The first 6 rows are patterns. Each new row is the sum of 2 different patterns, raised or lowered, with some noise. Before adding, each is slid sideways (what falls off one end comes back at the other) and multiplied by a number that may be negative. Names go in the order of the patterns.
(in the rows, 128 means zero)
Known rows, each followed by the names of its patterns:
[123 122 140 143 148 148 147 109 118 160 139 154 146 158 117 157 142 113
  99 125 110 135 123 134 111 126 129 117  95 121 154  98 124 143 139 146
 118 150 152 144 149 114 114 148 113 137] -> ziv
[127 137  97  96 116 151  99 156 155  98 147 138 101 158  95 112 100 128
 144  98 139 103 112 115 116 137 132 126 124 154 134 129 158 135 149 149
 156 139 159  95 100 102 101 121 135 156] -> fazar
[148 137 144 142 144  99 117 108 106 157 140 140 138 108 114 154 151 154
 138 123 157 149 152 145 120 153 123 124 123 153 147 159 127 157  97 120
 153 144 157 141 140 135 136 118 122 134] -> molu
[110 122 150 102 131 139 132 121 118 109 121 135 150  99 155 156 121 137
 147 137  98 148 153  95 103 117 134 140 109 161 154 113 130 161 106 161
 148 119 120 152 142 121  98 121 105  96] -> vos
[100 134 159 108 159 133 106 118 134 140 145 138 126 123 149 136 151 157
 109 138 111 104 113 158 124 161 161 147 104 102 146 156  98 138  99 154
 150 118 128 155 124 155 126 138 118 142] -> gos
[134 129 155 120 103 116 143 134 126 117 132 108 136 114 112 101 137 160
 105 110 161 158 124 158 161 138 141 148  99 133 147 151 107 140 117 129
 130 139 105 105 103 120 116 117 121 103] -> Nimin

New rows. What belongs after each?
[173 148 107 173 128 166 129 139 131 128 112 145 116 140 131 132 137 161
 159 119 141 113 152 166 151 133 136 116 142 137 135 111 146 152 108 142
 163 178 158 178 147 160 130 139 110 163] -> gos Nimin
[ 74  57 125 126  91 113  70  90 124 108 102  82 125 149 135 116 100 143
 127  53 100 104  65  71 101 103 100 139  94  67 106 101  70 121  98  87
  82 154 106 106 144 139 124 102 117 113] -> vos Nimin
[103 154 126 126 143 142 132 170 125 102 143  97 119 172 155 107 122 104
 117 117 152  96 123 129 135 159 145 148 162 146 131 147 109 119 150 163
 142 151 116 156 120 152 128 105 127 128] -> ziv gos
[124 133 160 127 148 165 153 177 181 151 160 161 130 157 192 144 159 152
 171 145 160 148 120 114 154 121 161 150 158 120 137 130 146 101 165 181
 107 140 146 153 160 140 166 179 171 166] -> ziv molu
[144 229 130 134 213 158 144 206 127 208 179 212 165 180 202 141 218 168
 182 207 173 167 167 167 144 171 179 131 163 137 132 161 158 159 231 212
 177 206 158 143 133 194 189 190 187 209] -> fazar gos
[192 174 189 206 210 146 185 166 156 155 153 145 164 159 187 144 178 181
 169 132 156 174 152 150 211 191 170 155 171 188 178 189 157 174 197 157
 169 164 159 175 179 210 199 206 177 146] -> ziv molu
[ 94 128  82 134  98  74  74 114 100  85  69  73  87  74 107  88  99  68
 118 116 105  85  95  63 104  98 104  53 133 154  73  91 146 134  73 145
 150  81  88 108  82 115  99 146 107  95] -> vos Nimin
[ 82 102 102  96 100 112 119 133 130 125 147 119 112 142 130 109 135  84
  87  98  88  99 100 151  88  93  85  74  85 121 102 121 113 102 141 122
  80 124  92  72  64 116 121  60 132  66] -> fazar vos
[159 150 116 109 139  80 156 122 139 124 123 129  96  86 107  98  90 118
 123 141  84 122 123 116 107 138 116 137 147 124  86 140 142 137 145 120
 115  80 137 148  76  84  98 119 143  88] -> molu vos
[ 63  44 102  61  73  94  85  55  84  91 121 106  88 113  84  69  51 124
  74  93 100  99  72  78  96  94  43 111  40  77 100  63  63  90 104  83
  58 115  96 101  53  76 118  40  80  99] -> vos gos
[ 61 107 130  79 129 108 100  87 114  36  94 126  89  91 100  58  79  90
 106  77  71  63  72  89  79  95  86  76  94  95  58  49  96  90 115 106
  91  69  45 105  96  46  70  70 133  83] -> gos Nimin
[132 114 129  87  87 101  77  93  85 122 118 114  69  77  95 125  79 130
 109  89 126 124  78  96  94 103  62  77 116  61  82  78  79  79 111 102
  88  82 112 111 113  98 119 100 129 127] -> fazar Nimin
[175 146 175 134 148 131 144 129 128 153  89 162 158 120 108 128 139 152
 133 147 121 158 152 172 145  83 157 132  79  89 155  99 128 146 134  92
 130 141 138  86 160  95 161 147 118 120] -> gos Nimin
[ 86 101  92  62 100  88 121  69 131 112 117 101  92 123  52 114 138  81
  74  82  89 104  87 130 109  84  83 107  98 121 129 112 105  98 115  69
  52  84 103  97  71  75 138  75 127  92] -> vos gos
[ 90 141 131 144 122 140 108 114 123 139  88 166 127  85 146 129  92 143
 121 101  87 147 155 111 131  99 127  94  99 145 129 102 139 127 121 131
 154 114 131 147 171 138 167 124 117 111] -> fazar vos
[160 129 110 138 129  95 136 110 112 169 127 140 158 145 139 130 146 113
 135 130 128 161 137 103 129 115 102 104 144  90 116 137 150 122 143 105
 163 146 169 157 140 141 148 143 106 187] -> ziv fazar
[170 134 134 128 123 136 132 109 117 119 101 136 114 118 130 121  92  93
  99 108 139 178 159 136 128 107 103 128 120 152 164 148 110 140 104  98
 145 106 147 165 124 177 125 146 125 114] -> fazar molu
[100  97 154 132 181 170 151 118 165  95 101 161 128 127 168 113 171 124
 147 113  98 181 131 164 154 123 131 144 144 154 139 105 147 147 126 136
 108 133  98 117  98 179 171 180 153 162] -> fazar molu
[144 122 159 113 114 144 108  88 153 102 141 124 155  98 169 123  81 118
  91 102 145 127 117  97 103 113 116 101  99 134  75  89 152 119 152 139
 151 112 137 106  79  92 157 136 112  92] -> ziv gos
[123 161 168 132 143 179 110 121 181 109 154 172 111 155 165 169 131 108
 153 112 132 140 143 164 110 137 147 142 117 127 125 112 136 139 101 139
 151 112 167 172 163 134 157 151  94 122] -> fazar vos
[158 158 103 152 141 147 111 156 135 155 132 158  93 110 130 135 139 129
 133 116 143 125 147 128 128 126 152 148 144 104 128 104 122 140 126 120
 144 142 106 136 171 172 132 151 173 152] -> molu Nimin
[145 155 103 147 151 126 150 154 150 112 159 133  90  92 100 156 146 116
 167 137 105 148 177 120 167 144 138 138 169 155 115 114 117 103  92 126
 137 172 100 152 119 125 139 131 132 131] -> molu vos
[108  87 105  95  97 143 155 132 166 124  94 118 102 114 163 153 129  97
 130  94 102 148  92 109 126  80 164 129 158 139 123 123 117 116 110 121
 148 134 104 105 149  96 138 106  85 125] -> fazar gos
[140 109 114 109 171 170 156 117 146 128 183 131 127 145 154 106 157 110
 133 113 163 163 151 124 152 189 117 170 194 165 153 156 108 144 165 171
 112 151 119 126 163 148 140 145 136 114] -> gos Nimin
[111 189 136 150 141 164 150 139 157 160 193 148 159 184 115 168 164 140
 117 158 158 109 116 120 107  95 119 111 194 151 171 180 156 132 109 131
 130 184 194 133 145 198 113 129 188 133] -> fazar vos
[ 90 128 115  96  81 135  75  84 132  88  63 109  53 105 131 125 106  88
 103  74 138 124 125 112  81 111 112 118  84  82 112  63  84  71  97  84
 111  66 145  92 113 138 114 113  79 105] -> fazar molu
[117  48  83  89 130 104  59 118 133  92  98 117  82 109 121  79  76  96
 121 120  53  78 111  98  82 119 146  85 112 129  76  97 108 102  74 117
 109  74 128 133  75  84  91 102  63 106] -> vos Nimin
[132 157 120 166 142 168 126 131 110 157 170 123 153 148 111 140 136 135
 134 152 162 120 143 168 176 160 148 174 137 132 144 143 142 180 177 142
 133 116 154 166 129 131 105 141 150 126] -> gos Nimin
[135 103 123 121 105 103 150 118 131 139  77 131 109 131 129 127 128 141
 122 139 154 148 116 105 127 103 139 116 147 157 157 109 129  84 124  92
 130 158 108  93 151 141 140  89 135 157] -> vos gos
[ 76 100 113 134  92 145 117  93 113 101  95 105  98  93 148 122 133 124
 125  83 115  81 127 124 163 167  80  91 137 106 169 116  81 110 103  91
 130  74 105  90 114 122 122 124 104 146] -> molu gos
[145 113 155 139 136  91 154  95 115 140  88 155 107  79  99 109 140 143
 114 127 106 141 130 130 135  85 112  90 111 114 126 106 133 138 117 102
  72 127 156 111 128 102 140 141 105 131] -> ziv gos
[119 102 123 126 135 163 159 125 121 102 152 113 128 110 143 143 162 119
  87 118 162  65  67 133  86  74 106 137  86 122 147 126 110 129  98 147
  90  96 125 138 111 162  98 114 138 133] -> vos Nimin
[100 116 175 147 130 121 121 122 158 112 130 152 113 163 118 111 143  98
 111 105 105 122  79 127  94 106 106  92 137 131 145 113 126 120 139 161
 130 133 150 132 140 146  83  76 109 123] -> fazar Nimin
[101  79  98 109  86 103 118 111  95 102 121 122 119  94 128  88 131 148
 135 116 117 114 113 136 117 100  92 105 116 134  96 121 135 131  92 134
  88 105 115 148 125  79 112 149  87 112] -> gos Nimin
[ 94 111 125  75  68  48  81  98  98 127 111  82  95  57  46 121  53 116
 130  43 105  81 110  86  78 109  99 123 102  88  95  73  78  82 127  85
 109 116  41  78  64  65  92  99  43 103] -> fazar molu
[134 139 142 159 134 108 170 128 134 139 155 139 165  96  92  83 119  97
 108 153 114 113  89 114  96 127 119 168 160  88 129 146  71 129 103 107
  74 139 112  77 138 105  90 102 117 157] -> fazar vos
[ 84 148 130 117 104 105 123  97 107  91  93  99 127 114 133  91 108 112
 108  95 105  88 102 134 134  81  78 105 112  62  94  90  76  96 122 102
 107 125 110  88 105 126 100 126 134 111] -> ziv Nimin
[146 123 121 128 146 144 152 133 144  92 107 130 108 171 163 155 121 117
  99 137 142 172 159 117 140 172 147 168 109 141 136 130 109 159 136 162
 126 168  97 148 150 125 172 127 143 154] -> molu gos
[125  92 137 142 137 116 165 137 167 116 129 102 149  85 171 169  98 149
 118 107 121 136 142 162 151 130 114 144 131 145 148 147 151 141 137  98
 154 121 155 183 167  95  97 131 156 120] -> molu gos
[139 118 108 113  80 100 140 143 121 110 150 117 176 116 111 164 134 125
 152 133 137 151 108  91 129 101 101 150 130 124 153 110  97 109 138  97
 155 156  87 138 118  83 170  93 125 122] -> fazar gos
[121 154 128 138 127 149 108  92 134 174 113 121 156  78  94 110 112 129
 168 101  94  87 142 123 119 112 106 108 160 129 160 139 143 118 119 126
 124 106 135 142 133 129  93 116 125 135] -> molu Nimin
[109 117 154 143  80 142 112 102 129  87 144 110 113  91  92 115 145  85
 175 127 113 121  92 105 102 104 106 160 146  93 100  96  97  88 124 132
 128 167 179 104 137 112 125 145 163 109] -> ziv molu
[121  81 130  99 123 102 113 122 120 107 139 104 143  82 108 113 106  81
 128 128 105  98 155 135 133 141 130 141 112 132 110 130 133 131  92 122
 112 121 108 123  86  78 111 108 123 124] -> gos Nimin
[119 103 151 123  99 135 127 124 138 156 126 134 133 145 135 156  81  92
  85  80 132 120 160 140 142  76  96  92 123  86 165 166  86 124 153  91
 169  75  92 105 123 123  97 117 102 102] -> fazar gos
[184 147 162 170 183 161 156 153 157 139 139 149 116 164 170 117 163 133
 141 134 135 115 169 165 166 196 171 123 124 139 131 160 193 143 126 194
 155 138 199 133 153 176 144 190 172 188] -> ziv fazar
[102 138 115 121 118 142  92 138 110 118 102 121  94 135 139 107 118  86
 100 134 109 133  90  97 134 157 137 123 114 109  93 163 120 142 164 173
 104 105 126 102  96 139 138 118  76 133] -> ziv gos
[155 153 145 117 143 122 130  98 139 130 147 103 139  94 106 118 137 122
 111 132 127 121 167 121 130 130 149 134 148 129 120 111 158 105 161 124
 104 158 121 148 165 155 111 114 147 134] -> ziv gos
[129 119 108 143 115 142 129 118 103 178 125 118 157 121 115 172 144 109
  91 105 100 130 125 108 101 102 100 136  85 136 170 116  93 141 103 107
  98 165 169 121 112 142 101 172  86 112] -> ziv gos
[ 77 122  95 126 146 149 132 102 151 118  67 123 124 119 171 143  99 167
 134 122 151 102 103 112 101 145 121 119 127 114  94 105 142 140 140 127
 150 127 144 164 153 170 128 160 120 137] -> fazar gos
[148 160 124 148 115 141  91 137 132 134 166 166 146 151 137 134 127 151
 151 141 156 168 152  97 148 122 107 150 131 149 126 103 115 139 161 165
 124 142 149 153 156 137 116 142 116 118] -> ziv molu
[ 85  81  99 115 122 141 132 109  94  78 104 102 133 114 113  79 110 101
  81 141 111 109 105  88 108  99 114 121 114 117  81 147 112 137 103  87
 112 110  94  91  88 109  80 110  84 108] -> fazar gos
[120 103 146 115  82 140 153 102 164 117 120  97  97 156  90 115  92 110
 114 125 130 116  98 143 113  96 129 130 104 125 161 122 105 171 114 106
  90  85 129  93 116 131 121  60 113  82] -> fazar vos
[110 155 132 134 144 135 124 186 147 149 150 145 141 142 124 131 160 160
 190 193 170 134 132 166 190 115 152  98 172 186 149 133 164 143 181 140
 170 132 167 136 176 163 101 189 166  98] -> gos Nimin
[135 135 116 148 156 136 138 111  77 143 134 149 109 146  95 138 124 106
  68  89  75 112  96 103  94  86 116 103 108 102 111  78 118 129 118 117
 107 111 138 115 113  76 107 152  82 105] -> ziv Nimin
[110 158 161 108 144 172 138 169 108 119 133 122 107 125 147 119 170 147
 125 131 111 125 169 146 146 135 171 120 172 163  93 107 107  85 118 149
 127 139 149 141  94  73 131 173  74 132] -> ziv gos
[174 140 109 117 173 173 123 155 123 131 146 105 118 188 141 171 146 126
 111 175 131 165 170 115 190 159 135 142 130 170 143 140 132 155 174 172
 155 190  87 136 144 126 149 174 142 173] -> molu gos
[116 159 136 105 180 122 112 180 120 142 106 160 176 126 171 102 115 145
 113 156 143 132 145 178 165 160 191 131 151 192 178 176 187 135 105 138
 127 121 125 165 123 155 108 114 113 164] -> ziv fazar
[171 167 156 138 137 146 152 180 116 160 139 146 174 170 136 113 159 168
 112 142 128 158 163 150 160 135 151 159 139 101 171 128 105 127 147 136
 160 115 121 102 138 115 149 158 120 134] -> vos Nimin
[117 129 149 170  97 140 172 144 155 149 107 134 144 135  99 142 130 129
 139 142 115  84  95  99  95 135 125 112 137 110 138 134 120 130 143 124
 144 132 145 119 125 130 108  97 129 169] -> molu Nimin
[169 175 152 191 139 167 184 165 162 196 144 136 168 140 131 153 205 145
 149 201 193 141 142 126 155 153 142 181 162 106 164 149 157 186 172 130
 168 183 205 177 172 207 168 160 132 202] -> molu vos
[149 123 166  93 120 164 133 113 159 105 155 145 162 116 105 133 118 145
 133 135 120 129 127 150 127  95 120 140 117 125 109 118  98 129 102 144
 136 153 174 121 116 134 155 125 171 176] -> fazar Nimin
[130 106 118 100 125 120 107 119 124 149  90 123 127 107  92 119 126 131
  98 167 161 125 128 159 109 157 154 106 114 124 137 135 103 105  93  89
 111 108 151  97 137 141 143 108  91 117] -> vos Nimin
[155 146 144 106 125  92 113 140 136 133 109 134 148 131 142 118 127 138
 156 139  86 167 163  99 112 145 113  84 138 139  93 137 120 119 120 134
 140 156 118 131 145 133 169 165 129 133] -> vos Nimin
[ 97 151 102  57 101  88  77 117 145  68  58 111 117 122  73  77 100  63
  90  95 108  84 126  53  73  86 114  59 123 116 106  97  96 119 112 103
  78 138 110  87  85 105 101 111  99 124] -> molu vos
[160 137 118 160 122  90 134 140 126 119 146 105 138 161 109  83 107 124
 121 128 133 109 119 145 133 115 123 158 102 127 162 130 144  95 154 168
 151 131 105 114 155 109 148 115 129 148] -> ziv Nimin
[113  87 145 118 126 115 190 114  83 185 132 143 147 137 146  93  96 143
 134 109 136  99  98 117 159 105 138 163 178 113 159 134 126 124 135 183
 115 101 159 133 175 129 126 135 115 136] -> vos gos
[207 170 150 201 192 179 179 147 179 109 150 199 172 119 177 139 157 170
 188 136 161 181 215 162 154 211 198 141 119 188 134 126 154 158 155 206
 165 140 124 208 129 152 167 154 138 176] -> vos Nimin
[ 92 129 110  74 150  80 108  98  89 124  60  93  67 112  86 119 141 124
  81  79 142 134  78 141  84 143 144 125 112 156  67  97  77  83  89 123
 103 108 139  54  96  97 107  64 138 137] -> fazar gos
[138 141 113 143  98  98  82 147 136 119 165 122  93 124  96 113 120 151
 154 143 116 159 152 163 130 132 165 142 139 102  82 115 102 135 130 183
 128 115 121  76 119 172 113 151 147  91] -> fazar gos
[117 142  92  78 134 150  78 141 123 124 151 124 128 138 148 169 120 131
 170 126 141 107 142 136 132 144 152 153 129 125 155 123 174 128 136 125
 151 128 107 123 111  93 157 141 145 105] -> ziv vos
[159 114 104 103 122 121 137 115 151 141 166 156 158 150  92 143 108 128
 139 165 109 180 140 131 126  94 138 172  82 162 113 173 151 109 149 147
 140 166 138 149 115 140 104 139 139 106] -> fazar gos
[137  95 119 123  97  99 130 167 103 114 154 118 146 125 127 158 137 113
 141 112 148 114 136  98 156 138 109 136  97 125 156 135 138 115 125 135
 149 127  87 138 122  83 125 120 122 124] -> gos Nimin
[120 127 120 106 102 114  97 109 128  99 151 112  74 123 112 104 110  99
 109  87 102 101 107 136 101  97 105  82 101 131  94 119 116 105  77 102
 125 103  77  96  75  99 126  79  95 136] -> ziv gos
[122 162 142 182 185 121 159 178 200 162 191 197 159 164 172 128 140 165
 176 113 158 132 138 136 157 111 156 153 164 164 149 143 112 161 148 201
 170 136 129 188 141 134 166 146 130 181] -> fazar Nimin
[150  95 103 149  84 128 115  99 139 108 142 150 137 118 109 131 127 157
 174  82 161 136  97 119 171 128 135 176 166  74  79 134 161 108 120 128
 177 133 117 156 134 151 171 118 128 138] -> vos gos
[143 162 154 146 136 123 136 144 117 158 164 155 123 119 166 164 146 166
 184 164 154 151 126 142 153 156 160 167 162 167 129 152 125 129 149 154
 125 126 126 127 163 130 157 129 121 148] -> molu Nimin
[121  93 112 100 124 110 135 104 138 145 153 156 151 141 146 143 151 154
 109 118 138 118 108 158 154 119 128  96 116 106 129  99 130 159 122 127
 149 103 155 109 111 100 116 125  95 153] -> ziv fazar
[147 161 130  93 123 150 110 177 173  99 144 130 110 167  96 109  97 128
 158  96 150 124 130 114 117 123 145 119 157 163 126 131 143 137 149 152
 160 152 169 110 101 113 105 125 135 182] -> fazar molu
[104 100  91  77  94  73 111  80  74 127 161 114  90  79 147  66  95 121
 103  67 152  93 110 127 129  99 101 136 131 115 108 148 149 126  77 130
 108 108 103 133 110 140 130 123  85 111] -> vos Nimin
[ 79  96 119 105 103  95 160 109 130 149 125 123 134 123 140  91 111 122
 132  84 130  72 117 161 113  90 140 157 150 156 180 165 156 151  80 154
 140 135 103 142 125 144 136 131  86 132] -> vos Nimin
[129 142 134 156 163 136 102 154 117 100 116 121 135 113 111 118  76 122
 115  83 162 121 135 138  88  96 122 121 127 146 126 116 128 117 116  84
 153  92 106 131 170 139 163 114 150  90] -> ziv molu
[171 141 144 183 186 117 144 148 166 151 202 180 195 183 148 161 129 159
 171 140 171 152 183 164 127 180 148 125 183 145 144 139 191 114 135 212
 162 187 154 124 163 130 142 180 157 120] -> vos gos
[ 77  49 119  88 118  70  50  80  95  45  90  55  78  79  99  83 117  89
  44  90  77  85 117 101  94  63  85  81  71  64  59  61  64  54  98  58
  91 102  85  31  81  72  34  64 109 113] -> ziv gos
[ 91 173 136 146 107 130 125 148 118 126 103 145 128 133  97 146 106  81
 132  98 137 128 137 129 118 107 109 113 130 113 131  85 118 164 115 146
 160 147  82 144 116  74  94 142 155 118] -> vos gos
[139 130 146 134  95 173 170 118 123 113 136 164 138 186 167 118 161 179
 135 180 151 146 128 160 147 148 126 151 116 127 103 127 172 123 161 153
 152 136 136 116 127 149 174 119 173 171] -> molu vos
